The rows of a group lie close to one hidden flat surface of 14 dimensions, which passes through zero. Surfaces can cross.
Known rows, each followed by its group:
7 33 -34 17 -26 -24 23 -15 -22 20 15 -18 -18 25 -3 -42 7 23 6 -56 19 27 1 29 -17 7 -37 33 -> (3)
12 -12 -9 -14 -60 -9 35 43 -10 1 -39 23 29 -10 31 -8 -3 8 -27 -53 63 0 8 -23 64 -25 -42 9 -> (0)
-5 -1 -19 23 -23 12 31 -18 -5 17 -2 -33 -16 22 -10 -32 -53 -22 23 -30 -52 -36 16 37 13 2 -46 -35 -> (0)
-52 -22 -39 -28 -3 -17 -28 56 11 9 -33 -30 -12 29 -15 -1 -12 23 -3 21 -17 -29 46 8 6 -13 21 -1 -> (2)
-8 -75 -3 11 -3 13 -29 -49 -10 -1 -59 18 -46 -35 -21 -12 25 28 14 16 -47 -1 -36 -11 -6 -1 22 -22 -> (1)
-24 8 32 -7 6 40 -31 23 -22 7 12 -19 2 -54 14 -2 -1 -17 0 12 -27 -28 3 -27 58 9 -15 11 -> (2)
17 -14 1 5 0 -16 4 24 -7 -21 12 -53 43 18 59 24 -2 17 -9 10 -17 -14 60 26 -3 -11 -18 27 -> (0)
-13 4 -21 -22 4 30 -27 -21 23 1 -7 20 -18 -4 -10 -10 -25 -75 28 15 30 -22 -17 -2 6 -12 -4 -9 -> (2)
47 15 -4 -10 6 -9 -14 -56 -28 -9 -19 27 25 -17 43 18 17 11 -41 24 20 50 25 1 4 -33 -21 -17 -> (0)
-14 -17 -22 22 -29 -33 1 28 -6 -2 16 -8 -9 15 8 -13 41 5 21 12 4 25 23 -6 -17 -8 14 27 -> (1)
15 31 -51 21 0 24 -24 -46 -20 63 -47 3 -47 5 -2 -40 -31 -10 -15 -28 24 10 -32 27 5 -14 7 17 -> (3)
-1 8 -14 26 24 24 34 -90 9 12 -9 53 -23 1 17 -13 1 -12 7 -26 -8 17 -20 -4 -33 21 -5 -25 -> (2)
-21 -7 -3 -40 -37 -42 -7 -2 15 -15 21 -5 -7 23 -4 29 46 -52 1 17 -5 -26 50 -21 6 -15 -4 -9 -> (3)
2 -9 6 -47 4 -24 23 -41 58 -53 36 -1 -12 19 -68 -29 14 -34 29 -3 -21 -9 -72 20 -32 12 -14 5 -> (1)
-5 2 18 -56 -39 -29 11 54 -42 -12 3 22 6 8 8 36 23 9 -11 38 2 -4 5 -5 18 -10 14 -20 -> (3)
32 6 -25 21 -3 17 34 -46 10 16 -21 46 18 -8 43 -27 -40 -53 -9 -5 7 25 -14 11 14 -16 -31 -35 -> (0)
43 43 7 -4 0 -44 -24 -7 -14 8 0 -9 33 24 -38 -23 -5 -13 -23 1 44 37 -35 39 4 -22 -33 -2 -> (3)
-30 -32 -1 -50 -17 -44 60 61 11 -17 15 -5 20 14 18 7 17 45 -8 5 -41 -19 2 -1 -4 16 0 10 -> (2)
33 29 18 37 42 5 -21 -36 16 13 -13 5 55 17 31 26 12 -54 -31 13 20 4 29 5 9 2 2 16 -> (0)
19 23 42 32 12 -32 -75 -49 -30 17 -20 0 -12 2 -55 -13 34 14 -20 15 18 36 -27 -5 -1 -16 8 -30 -> (2)
-21 9 1 -53 27 -15 -1 -12 -12 -8 2 24 14 34 -34 23 -19 -15 26 42 -27 -8 -6 33 -34 10 -29 -51 -> (3)
-1 6 -10 13 -14 -42 33 -38 25 50 -20 18 1 25 9 -7 -4 -9 -38 -32 -13 -3 18 -21 12 -1 -19 -33 -> (1)
22 -27 -26 2 21 -17 2 4 38 20 -5 -53 26 12 6 -12 -46 -11 -9 -15 -44 -35 -3 40 -8 -1 -25 37 -> (3)
6 23 62 27 -23 -17 17 -13 10 10 15 1 44 13 -17 8 21 -52 0 -63 28 -32 3 -30 46 25 -55 -7 -> (1)
8 -1 28 -31 -16 -13 14 45 7 -64 48 13 17 -23 13 -26 -3 -36 10 88 -7 38 -39 3 9 -36 20 -41 -> (0)
-15 -28 -59 -12 27 30 -7 17 28 3 -22 14 -7 -1 -9 14 -41 1 39 -15 48 -12 11 1 -40 5 -1 37 -> (0)
-40 -3 -1 3 1 13 19 -29 27 -24 -30 61 12 16 13 -3 38 -27 13 -26 61 3 9 -39 19 7 -7 -24 -> (2)
-6 -15 -14 24 6 27 2 -13 -1 -13 -13 -23 -5 8 -28 -35 -15 7 31 -23 -28 -7 -12 42 -4 15 -27 12 -> (1)
-5 22 -45 -40 -35 13 41 34 -20 -10 55 11 -43 7 28 -17 -28 -39 51 26 2 6 -18 33 -38 -6 5 13 -> (3)
-9 -4 17 -35 25 15 7 62 -13 17 -2 2 4 2 15 48 -60 53 10 -3 28 -37 -15 -2 -23 16 18 -10 -> (1)
6 21 -13 39 22 -2 -50 25 8 27 -16 -23 13 15 3 26 12 10 -35 19 35 18 66 -17 0 -16 47 25 -> (0)
-28 -18 6 -44 13 35 42 -5 42 -61 20 3 29 -29 21 17 43 -20 -14 -13 -36 -29 23 -26 26 30 -6 46 -> (1)
-27 -31 16 40 -16 -14 -9 52 29 -25 14 -51 32 15 -1 -3 -1 -14 16 16 -14 -19 70 -18 23 -21 1 -24 -> (2)
-28 -9 28 43 9 15 16 46 6 2 5 4 -19 -10 -29 -23 -5 24 21 14 -33 9 -38 -11 -2 21 49 -23 -> (0)
7 -17 19 31 1 74 35 0 -35 -14 -17 9 -1 -14 14 4 -27 -22 35 11 -60 -24 -17 33 23 24 4 -27 -> (1)
35 -13 5 10 5 -23 -53 -47 -6 0 9 -45 -17 34 -37 26 24 -24 23 7 -6 -19 5 39 -51 3 12 29 -> (3)
-67 -4 -28 -29 0 -2 8 19 2 16 -27 27 -1 8 4 -55 -38 -29 49 -14 4 -28 -37 5 22 8 -57 -22 -> (2)
-15 24 37 -47 21 3 -25 9 -6 -25 -9 50 2 -14 -67 -4 23 -6 8 37 26 22 -93 -4 8 11 22 -11 -> (0)
-29 0 -26 -30 9 -16 -8 -25 47 -15 9 -22 -1 3 -38 -41 6 -18 11 -33 -8 -19 -11 4 8 4 -50 35 -> (1)
-3 -12 3 -4 6 -18 -54 33 -13 -3 -10 20 26 -5 29 -2 -31 -53 38 73 51 17 -1 -8 1 -41 -17 -48 -> (2)
33 17 -61 21 -13 29 25 -4 33 -4 -15 -22 -14 54 -19 6 -39 -15 -6 -37 39 -5 49 45 -19 -18 20 28 -> (2)
64 -28 -12 28 -8 8 -41 29 -23 14 -44 -22 20 -1 5 57 -26 43 -19 -12 73 7 38 9 -11 -24 15 38 -> (2)
-36 63 -32 1 1 -38 20 -14 13 10 21 -16 -6 50 -15 -59 20 6 -24 -13 -24 34 26 21 6 -5 -16 -7 -> (2)
-16 -28 9 -15 -7 -9 -16 3 20 11 4 -15 -3 -1 10 59 50 11 -11 -47 35 -55 36 -51 -5 24 19 75 -> (0)
-26 50 26 -17 31 22 -31 -11 -13 -4 15 -15 23 14 -12 -16 -8 -67 3 34 -46 -22 14 29 39 4 -31 -25 -> (2)
29 43 -16 19 31 77 -1 -3 -22 7 -4 9 13 -25 46 3 -27 -8 -18 -4 29 11 -4 23 24 9 12 50 -> (3)
7 6 39 -20 -30 -20 4 17 21 -17 50 20 7 -37 22 7 35 -33 -8 -5 56 5 -13 -67 18 -12 6 15 -> (1)
0 -32 -22 -12 -51 15 40 10 19 25 -26 6 -34 -28 12 -1 -8 8 -26 -61 -1 -34 -11 -38 38 2 5 28 -> (2)
33 -30 -14 46 -4 12 7 -46 -24 26 -42 13 -1 -14 39 29 -5 46 -13 -46 23 11 32 -15 -11 2 -22 -3 -> (0)
-20 65 -18 25 49 10 -33 25 -1 48 -6 -30 6 50 -30 -18 -29 -26 -12 29 -29 -4 14 53 6 10 27 6 -> (0)
-13 17 33 10 -49 17 -7 77 -35 -27 21 -45 -5 18 -5 16 14 -12 1 31 -15 -15 56 7 45 -15 35 -11 -> (3)
19 16 22 7 24 -24 -46 -51 64 -39 59 -47 7 -10 -47 -27 3 -35 3 4 14 15 3 -15 -22 -19 -21 6 -> (1)
-37 21 -19 71 33 2 38 34 8 17 9 -14 7 -3 8 -77 -5 76 -17 -6 -62 64 8 7 2 17 12 -9 -> (0)
49 -19 8 11 -21 -12 16 -44 21 8 37 2 -27 -37 30 21 3 -42 -25 32 -43 8 -1 -31 -18 -24 40 -19 -> (2)
35 -14 43 44 -33 -8 27 -6 28 -25 47 -24 12 -20 6 -18 3 -51 9 -9 -16 -4 -20 -13 15 -6 2 -3 -> (3)
56 7 -12 12 8 -23 -13 31 -2 14 2 -27 30 13 18 -7 -59 -10 -25 57 -4 25 3 38 -6 -43 13 -19 -> (3)
-9 -6 23 -25 -16 -13 -13 54 24 -51 28 6 10 1 -29 0 5 -29 27 34 52 4 -9 -20 2 -19 11 -17 -> (3)
-23 -24 -16 2 2 1 -21 2 7 -36 -8 -27 3 1 -38 -26 42 8 36 -22 -4 -5 -4 21 1 18 -25 54 -> (1)
-36 40 8 -45 -34 -16 -20 80 -28 7 19 -16 3 1 -21 -27 5 -10 6 -12 44 -11 -18 0 48 -6 -22 33 -> (1)
23 -14 55 25 -6 40 18 -47 4 -45 34 1 14 -33 7 37 30 -35 16 -19 -13 -20 17 -25 6 21 -16 0 -> (0)
21 8 -1 -19 -47 -42 35 43 13 -9 38 0 11 3 12 -30 -29 -44 2 31 -9 16 -17 8 8 -37 -11 -42 -> (3)
19 5 -3 55 14 27 1 -32 12 -13 2 -27 3 -30 13 -37 -13 45 -21 -36 -4 34 18 -3 8 -5 -22 9 -> (1)
39 -12 25 29 -12 -34 -40 -43 38 -28 1 -20 7 -31 -40 -32 22 16 -18 -37 71 35 -20 -45 3 -30 -19 9 -> (1)
13 3 -13 -56 -28 -35 21 26 -27 36 -25 7 -13 9 -10 -20 -20 17 -20 -16 -9 -17 -79 33 17 4 -18 18 -> (3)

New rows, each followed by its group:
-7 -31 -62 -64 4 12 16 -39 46 -24 -49 18 -15 5 -15 -19 -14 -27 -24 15 -43 -18 -12 27 22 -18 1 -5 -> (1)
-8 -23 -57 -18 20 30 12 1 34 7 -15 20 0 -6 17 13 -34 -15 34 -27 38 -17 5 -3 -31 11 -13 43 -> (0)
-12 11 23 42 -59 7 32 -3 -26 3 1 -2 -46 -9 -23 -47 38 24 10 -79 18 12 -42 -23 30 17 -7 13 -> (3)
-4 11 9 31 26 -13 -4 43 -32 15 -18 -23 28 20 10 -5 21 100 -18 -36 19 21 -9 20 -14 32 10 56 -> (0)
-23 10 20 -4 10 -34 -19 -21 -21 21 -30 -20 12 45 -40 17 14 10 -16 5 -66 -26 46 25 17 11 -27 -45 -> (3)
-33 26 -45 10 2 -57 -39 -62 38 33 -5 -26 -49 39 -71 -62 23 4 -15 -27 5 17 9 2 -14 -15 -9 1 -> (2)
0 -27 5 -26 -10 -45 -8 44 -10 -4 29 8 8 -8 47 5 -27 -36 23 111 -33 15 -6 -3 -22 -41 27 -69 -> (2)
-19 -59 -19 -31 6 7 21 -8 63 -50 -21 -16 16 18 -40 1 2 -17 21 -17 -32 -48 -1 19 0 15 -17 20 -> (1)
13 39 -18 -46 19 -9 -25 -42 -14 31 -1 -1 -18 1 -24 5 3 5 -32 3 -10 1 -25 21 -5 8 -6 30 -> (2)
27 49 43 3 35 6 18 -7 13 -12 5 -28 28 12 -49 -13 -53 68 -46 -56 20 3 -29 22 8 10 -30 -23 -> (1)
-22 -11 -49 -13 10 2 21 -25 7 39 -51 9 -6 28 8 -4 -25 -5 -11 -10 -57 -28 20 26 10 7 -16 -18 -> (1)
33 2 -31 39 4 16 19 -64 -14 -33 -1 22 -1 8 10 -18 61 -4 -2 22 -31 65 11 37 -28 3 20 22 -> (1)
20 -20 23 56 16 12 4 21 30 -38 39 -61 -6 -17 -21 -23 -41 74 11 -7 -5 23 0 -2 -43 -9 22 -18 -> (1)
1 20 -36 38 -9 6 37 12 -2 47 8 -2 5 -2 66 -12 -41 3 -23 -29 3 13 51 -15 12 -8 -15 -4 -> (1)
0 -9 8 -36 28 -34 -21 0 25 -20 -20 -11 40 64 -50 50 17 -9 5 10 9 -34 23 31 -30 14 3 9 -> (1)
-38 -14 -33 26 27 -18 -40 -30 -5 45 -23 19 -30 -14 23 -34 -4 33 12 18 -3 35 4 -26 -33 -10 1 -29 -> (2)
23 6 -14 15 -12 -2 78 -21 -8 -8 30 43 -36 5 30 -16 3 40 6 12 -17 55 -45 17 -61 9 47 -29 -> (2)
19 20 79 37 15 -28 -41 -41 -19 24 19 1 3 5 -42 22 9 -20 17 -6 15 -7 -32 -21 -22 17 -13 -39 -> (1)
25 -24 -37 -6 -1 -34 -3 -22 22 22 7 -20 -11 34 26 4 -37 -36 29 9 3 -19 -8 31 -52 -18 -6 4 -> (0)
80 36 -6 -9 -11 39 26 -38 3 -24 31 13 -14 2 -9 28 -14 -44 -5 -1 36 15 -30 34 -32 -3 32 30 -> (2)
52 -43 -9 17 5 15 -41 -29 31 4 -9 -19 16 -27 6 43 -31 -51 10 -1 27 -33 26 -8 -18 -18 -12 24 -> (2)
43 -19 6 -3 7 24 -19 -70 20 11 -14 12 -11 -38 -1 42 19 -14 -28 -39 15 -20 0 -32 0 11 6 42 -> (2)
-38 -1 -46 8 27 -6 -11 -36 19 29 -20 18 -4 13 33 -18 -12 -24 9 14 -6 9 37 -6 -13 -9 -16 -24 -> (2)
21 10 -20 -13 -12 -59 -1 -7 -28 14 -6 -31 11 44 2 -27 -15 39 -5 -18 13 7 -17 59 -19 -15 -48 15 -> (0)
36 -2 58 24 -43 -10 30 -21 -17 15 28 2 -14 -15 54 19 24 -35 -14 -4 -18 -20 -32 -24 13 6 28 -13 -> (0)
-33 44 21 24 36 22 9 11 -38 28 16 -32 8 20 -1 -5 -11 28 -6 -3 -85 -18 28 37 8 38 -13 -9 -> (1)
3 0 19 -10 -5 -3 -33 -3 -12 24 0 -5 -31 -2 -22 42 32 5 -1 -4 22 -28 -13 -25 -17 13 44 28 -> (0)
17 -34 21 20 16 -14 9 -14 16 -11 -30 15 41 10 10 -7 -11 -7 4 12 -11 -2 -23 11 0 -1 -14 -28 -> (0)
24 -24 9 -13 31 45 23 -27 -26 19 -13 10 -4 -26 54 47 -23 5 -6 15 -69 -36 -20 21 -14 31 22 18 -> (3)
22 5 17 43 -48 -42 56 28 -7 0 5 -10 29 28 2 -49 -24 -9 1 -30 -7 19 -10 20 30 -14 -44 -38 -> (2)
6 22 -6 -6 -20 -31 10 63 -14 -12 20 -14 9 52 -31 -4 -6 1 22 19 32 16 -6 41 -21 -6 15 4 -> (1)
13 -3 -5 -24 -3 2 8 6 -3 12 47 16 -49 -19 35 15 1 -8 21 46 -5 9 -50 -9 -58 0 64 14 -> (0)
2 20 6 -7 18 39 39 -33 -9 -42 32 31 19 -44 31 -22 5 -2 -2 15 -35 42 -2 -7 13 6 -29 -22 -> (0)
-22 1 -47 -31 21 16 34 -5 -3 27 -29 24 -6 -22 52 8 -8 74 -54 -20 -18 12 26 -16 2 8 11 26 -> (1)
-12 -1 -16 28 33 57 -53 -30 0 10 4 -13 -53 -46 -17 -2 3 22 21 -13 22 3 0 -26 -23 14 26 47 -> (2)
22 27 -11 -4 -30 -26 12 5 9 -37 -2 -4 8 24 -42 -47 33 6 -25 -12 26 47 -16 26 21 -19 -6 18 -> (1)
5 29 42 54 -7 69 47 -9 10 -66 4 19 22 36 -23 0 2 -48 41 -43 37 -7 2 19 16 23 -4 -29 -> (2)
33 -7 7 25 -12 -4 18 25 10 -19 57 -62 6 -9 13 19 3 18 -18 15 -45 6 43 3 -16 -5 34 26 -> (2)
1 -36 -19 -6 6 46 -21 -37 29 19 -30 4 -13 -33 17 40 -9 -44 -10 -24 -2 -53 34 -33 23 -1 4 25 -> (2)
15 -22 44 37 14 42 -26 -45 -17 1 8 11 -18 -66 30 14 -1 -3 12 10 -14 0 -19 -45 -6 4 11 -23 -> (1)
9 -5 18 57 -12 15 2 12 -38 34 3 5 -6 -14 29 8 -10 1 30 -18 17 0 -4 -17 -7 13 -7 -7 -> (1)
-10 10 28 26 -1 -12 18 77 -19 4 3 -37 18 32 -22 -32 0 47 14 -30 13 -13 -55 33 7 33 3 42 -> (0)
-30 -5 -9 45 2 20 0 14 3 15 49 -36 -15 -59 48 -52 -14 7 24 -6 -43 12 19 -33 10 3 -20 17 -> (2)
-13 -4 3 37 -23 25 19 12 -4 11 -31 2 4 14 -3 -27 -32 -34 16 -27 -4 -25 7 6 45 -4 -26 -42 -> (2)
23 16 24 64 -22 -37 -37 5 -23 30 17 -27 -21 15 -28 -28 -16 -5 21 18 16 33 -12 8 -22 -31 9 -52 -> (1)
16 -17 27 25 -3 -60 -11 -37 53 16 9 -14 6 12 -45 -16 -14 2 7 -58 44 -8 -26 -28 -23 -5 -40 -18 -> (1)
-29 -18 11 10 -20 20 64 51 -13 28 -17 0 9 20 22 17 -43 -6 20 -24 -54 -62 10 10 24 29 -4 -38 -> (1)
-18 -14 17 -24 -8 22 -2 -11 -18 -33 24 1 -28 16 -19 33 16 -32 61 17 -15 -38 -6 14 -37 25 9 -3 -> (3)
34 -24 5 -7 16 -15 -22 -19 -23 43 -84 36 -7 25 -19 50 -37 47 -33 11 22 -8 -22 11 -25 -13 28 -58 -> (1)
-3 -35 -15 8 24 13 -54 -7 -28 26 -23 1 -20 -8 19 34 -19 -3 37 51 -4 -8 8 7 -40 -1 24 -6 -> (1)
-9 -36 8 18 -3 28 -1 -31 11 -13 -32 32 -41 15 -31 12 -5 -6 37 6 8 -16 -32 0 -36 6 42 -47 -> (2)
-44 47 -9 -32 7 -20 59 -12 12 -10 -2 17 46 59 -3 -30 11 -30 -14 -33 -32 -14 12 33 36 27 -62 -19 -> (2)
7 -16 0 -10 26 24 -6 -26 -12 19 18 12 -18 -40 15 -4 -35 -11 41 13 -32 -8 -59 10 -33 21 -23 5 -> (2)
16 1 15 -48 9 2 12 14 7 -25 -39 8 25 37 -63 14 -36 11 -8 -26 26 -36 -44 41 11 8 -17 -10 -> (1)
0 21 30 -25 5 -19 60 25 25 -3 35 7 28 32 -16 19 -29 -2 12 -50 20 -37 -33 8 -15 33 -25 -4 -> (1)
-48 -2 -1 -25 35 -11 -54 -13 33 38 -25 13 -29 10 -57 27 28 -15 -12 15 -9 -32 -5 -33 -9 16 49 8 -> (0)
-19 37 4 64 4 4 31 -2 -9 6 49 -24 -2 -16 25 -65 12 36 0 -31 -32 46 18 -10 6 10 -24 3 -> (2)
